There are 7 hidden switches. A switch that is on adds its own fixed numbers to the row, and there is some noise. The rows also spread widely along 8 directions, which tell nothing about the answers.
In the rows, zero is written as 128.
Known rows, each followed by its switches (1 for on, 0 for off):
[ 95 174 170 110 132 111  76 138 232 156 125 121 145  82 156 136 113 157
 126 158 166 202 140]  1 0 1 1 1 0 0
[167 114  62 201 131 162 123  97 154  94  65 211 131 124 125 105 152  79
 122 126 172  99 112]  0 1 0 1 1 1 0
[111  76 152 144 130 118  85 120  74 173 117  60 203  97 185 131 122 105
  89 138 110 124 119]  1 0 0 0 0 1 0
[114 138 155 120 122 106 115  98 102 117 144  84 195 108 185 138 105 120
 138 130 118 169 129]  1 0 0 1 0 1 0
[153 123 126 120 117 129 130 104 118 117 117 115 150 123 173 113 131 106
 133 143 112 143 135]  1 0 0 0 0 0 1
[126 178 124 124 110 113 117 115 157  89 108 147 152  75 164 119 101 119
 158 122 158 171 125]  0 0 1 1 0 0 1
[119 142  88  69 131 126 116 125 140 145 113 101 133  62 186 100 162  97
 119 140 116 160 126]  0 0 0 0 0 1 1
[101  96 131 123 134 114  88 136 110 165 100 102 168  93 166  98 116  97
  94 139 132 120 120]  0 0 0 1 0 1 0
[107 132 120 150 125 119  76  89  98 131 120  83 235  40 189 170 120 126
 123 120 177 149 113]  1 1 1 0 1 1 0
[114 120 150 148 122 117 102 156 133 136 101 117 190  98 148 120 112 102
 102 129 134 136 127]  0 1 0 1 0 0 0
[ 62 152  83  63 120  99 140 125  75  86 151 104 181 115 163 103 123 102
 113 105 151 125 119]  0 1 0 1 0 1 0
[ 75 113 143 152 108 108  63 163 179 160 101 121 149 112 127 102 100 134
  74 149 180 128 134]  0 1 1 0 0 0 0
[142 111 145 169 110 110  76 172 175 148  97 152 113  98 170 109 107 132
  84 156 124 133 134]  1 0 1 0 0 1 0
[ 98 146  93 153  97 131 131  86 130  83 128 128 152 149 148 121 121 131
 119 115 168 133 118]  1 1 0 0 1 1 1
[108 132 131 188  86 132 118 107 136  87 119 132 150 162 154 125 117 130
 117 123 147 142 121]  1 1 1 0 0 1 1
[ 87 125 161  89 105 112 110 158 125 159 150  48 166 130 198 112 132 128
  86 147  79 166 142]  1 1 0 0 0 1 1
[115 131 104 134 143 142  90  91 179 142  99 144 142  97 139 128 150 121
 122 150 194 142 121]  1 0 1 0 1 0 0
[ 69 139 126 133 108 132 141 106 112  97 135 101 166 154 146 132 138 116
 118 104 152 143 104]  1 0 1 0 0 0 1
[114 103 150 170 110 117 110 141  98 125  93 107 198 109 164 113  97 109
 106 119 140 116 118]  1 1 0 1 0 0 1
[107 108 129 171 109 153 148 144 117 102 133 129 152 199 149 138 173 100
  83 116  93 122 115]  1 1 1 0 0 1 0

New rows, each followed by its switches (1 for on, 0 for off):
[158 177 110 147 108 123 136 123 187  78 136 176 103 132 152 134 127 136
 129 129 124 166 136]  1 0 0 0 1 1 0
[102 170 134 189  78 105 126 129 147  63 126 150 136 120 157 136  87 149
 124  99 149 157 112]  1 0 1 0 0 1 1
[ 71 162 108 119 105 106  96 104 152 101 137 118 164 103 146 126 116 135
 121 126 184 164 127]  0 1 1 0 0 1 0
[125 160 115 112 117  88 103 164 148 116  99 144 134  27 193  96  95 128
 121 125 139 152 122]  1 0 0 1 0 1 1
[ 62 117 136 106 108  89  59  58 115 155 128  56 178  86 176  95  68 154
 127 156 197 157 135]  1 0 0 0 0 1 1
[ 72 133 131 120 105 109 100 199 148 144 131 122 140 140 161 100 105 131
  63 133 130 117 126]  0 1 1 1 1 1 0
[ 84 151 103 118 120 108 118 111 157 102 118 149 127 123 134  95 114 118
 122 124 169 144 122]  0 0 0 1 0 1 0
[149 126 143 183 104 141  82 107 151 137  94 108 179  84 182 142 129 111
 130 145 120 172 131]  0 1 1 0 0 1 1
[141 109 136 162 137 150  67  65 203 173  69 136 134 105 146  96 117 124
 142 179 188 155 138]  1 0 0 1 1 0 1
[ 77 120  54 132 117 103  80 105 159 122  79 160 111  76 135  55 113 131
  98 140 237 102 120]  1 1 0 0 0 1 1
[190 138  64 161 119 134 104  46 133  89  73 174 139  52 167 107 122  95
 172 138 171 141 127]  0 0 0 0 0 1 1
[103 126 148 134 147 131  79 158 210 181  93 120 160  83 142 122 146 122
  89 153 159 159 130]  1 1 0 1 1 0 0
[107 119 104 157 110 121 116  99  78 103 107 100 199  83 174 128 126 108
 117 105 152 126 109]  1 1 0 0 0 1 1
[ 82 116 127 128 108 123 141 156  90 116 124  98 166 152 173 102 134 104
  89 113 106 120 114]  1 1 0 1 0 1 1
[ 94 200 141 129  88  94 112 179 148  96 148  98 182  55 200 165 100 160
 108  98 123 183 119]  1 1 1 0 1 1 1
[147 130 124 125 131 148  96  72 174 153 123 108 142 126 162 132 151 110
 131 166 122 173 144]  0 0 0 0 1 1 0
[149 120 186 230  88 142 107 138 142 132 104  90 194 125 168 163 120 110
 109 119  68 180 126]  0 1 0 0 0 1 1
[ 68 107 140 127 116 125  83 128 118 181 120  46 194  96 182 125 126 130
  79 135 139 139 120]  1 1 0 0 1 1 1
[116 116 128 162 123 106  80 119 117 135 104 101 204  53 171 139 116 120
 106 126 158 143 122]  1 1 0 0 0 1 0
[117 164 106 157  88 141 132 113 146  82 133 133 149 146 159 140 130 125
 124 114 131 156 123]  0 1 1 0 1 1 1
[138 124 145 162 127 118  89 153 125 132  99 124 197  59 193 143 123 109
 115 129 123 148 123]  1 1 1 1 0 1 0
[ 88 110 180 160 117 123 121 147 105 129 128  96 195 155 158 142 114 112
  99 117 118 133 110]  1 0 1 1 0 0 0
[ 99 143 140 103  96  91  95 141 118 129 139  74 176  84 197 112  93 143
 108 140 125 161 141]  1 1 0 0 0 1 1
[134 165 110 113  96  99 134 144 155  80 145 158 105 134 151 105 103 127
 113 130 117 148 142]  0 0 0 0 0 1 0
[194 108  73 121 131 143  99  52 116 129  82 138 139  69 188  94 143  83
 158 164 138 138 139]  0 0 0 0 0 1 1
[ 84 144 133 116 107  93  52 146 161 160 108 107 159  55 193  94  70 161
 105 157 186 148 135]  1 1 1 1 1 1 1
[151 142 104 182 115 135 113 106 185  97  77 172 137  88 133 115 134 115
 133 131 176 149 127]  1 1 0 0 0 0 1
[126 125 144 115 108 101 115 142  90 121 132 105 169 116 183 110  90 108
 112 132 100 135 132]  0 0 0 1 0 1 0
[ 69 136 116 126  93  80  82 166 120 115 106 132 146  85 177  75  63 147
  90 130 186 110 123]  1 1 1 1 0 1 1
[ 65 139 122  92 117 112 134 172 133 122 141 107 151 143 151 102 142 106
  83 118 113 137 123]  0 1 0 1 0 1 0
[117 150  76 110 103 112 128 118  86  74 125 130 163  88 191 114 127 113
 125 113 151 124 118]  1 1 1 0 0 1 1
[130 115 127 166 128 126  88  69 179 126  94 159 124 130 137  94 112 122
 138 163 178 151 138]  1 0 0 1 0 1 0
[ 85 140 116 120 107 102  91 191 206 151  94 137 107  86 131  74 115 130
  70 141 161 136 134]  0 1 0 0 0 0 1
[109 130 149 130  91 109 123 198 123 116 131 110 153 135 178 114 111 129
  79 127 102 127 131]  1 1 1 0 0 0 1
[123 132  64 162 121 111 110  59 131  72  96 184 130  97 128 100 109 118
 138 123 219 114 116]  1 0 0 0 0 1 0
[100 113 107  92 142 144 113 114 171 155 117 114 137 150 124  97 184  94
  98 158 142 141 139]  0 1 0 0 0 0 0
[ 85 135 143 107 107 104 136 165 119 109 154  96 171 153 148 124 122 125
  84 119 119 137 133]  1 1 0 0 0 0 0
[136 139 164 168  83  82 124 208 120  87 134 139 163 127 155 127  67 137
  78 113 107 120 135]  1 1 0 0 0 0 0
[125 161  69 125 101 129 159  92 142  49 130 168 110 160 145  95 145 116
 134 122 150 137 130]  1 1 0 0 0 1 1
[117 135 127 198  95 130  97 119 158 124 101 120 163 111 147 131 104 129
 105 122 148 148 121]  0 1 0 0 1 1 1
[ 76 162  66  50 128 119 187 129  35  63 150  94 196  96 199 120 172  82
 125  75 117 126  97]  1 1 0 1 0 1 1
[ 30 122  75 152  99 108 131  88  95  82 111 131 140 144 120  90 103 127
  97  88 217  94  87]  1 0 0 0 0 1 1
[162 134 138 132 126 114  79 118 143 130 109 117 194  46 186 146 123 121
 136 153 146 164 146]  1 1 1 0 0 0 0
[105 140 132 127 116 110 102 139 156 124 119 126 155 111 152 106 114 116
 109 139 135 154 138]  0 1 0 1 0 1 0
[ 96 169 128 150  95 112 136 126 127  62 123 140 174 123 156 125  98 129
 138 103 168 148 120]  1 1 1 1 0 0 1
[111 121 128 146 104 136 123 161 137 124 119 115 139 141 178 118 156 114
  88 131  97 140 122]  1 1 1 0 0 1 1
[156 121 141 176 125 137  88  92 159 131  94 122 190  90 141 143 133 101
 134 144 146 163 138]  0 1 0 0 0 0 0
[142 139  81 127 111 135 128 154 166  99 126 182  92 161 158 101 154 121
  91 149 131 114 139]  1 1 1 0 1 1 0
[102 165 105 173 101 107  96 110 155  76 114 153 171  74 140 140 104 132
 127 108 192 155 117]  0 1 1 0 0 1 0
[104 111  96 148 110 134 129 135 105 101  99 148 142 143 168  89 135 103
 104 124 146 102 113]  1 1 1 1 0 1 1
[114 140 136 191 118 140 101  71 191 107 100 145 161 138 121 131 131 115
 144 136 166 180 132]  0 1 0 1 0 1 0
[135 105 100 191 118 139  92  55 112 115  78 123 192  74 163 124 132 105
 139 128 181 135 114]  1 1 0 0 0 1 1
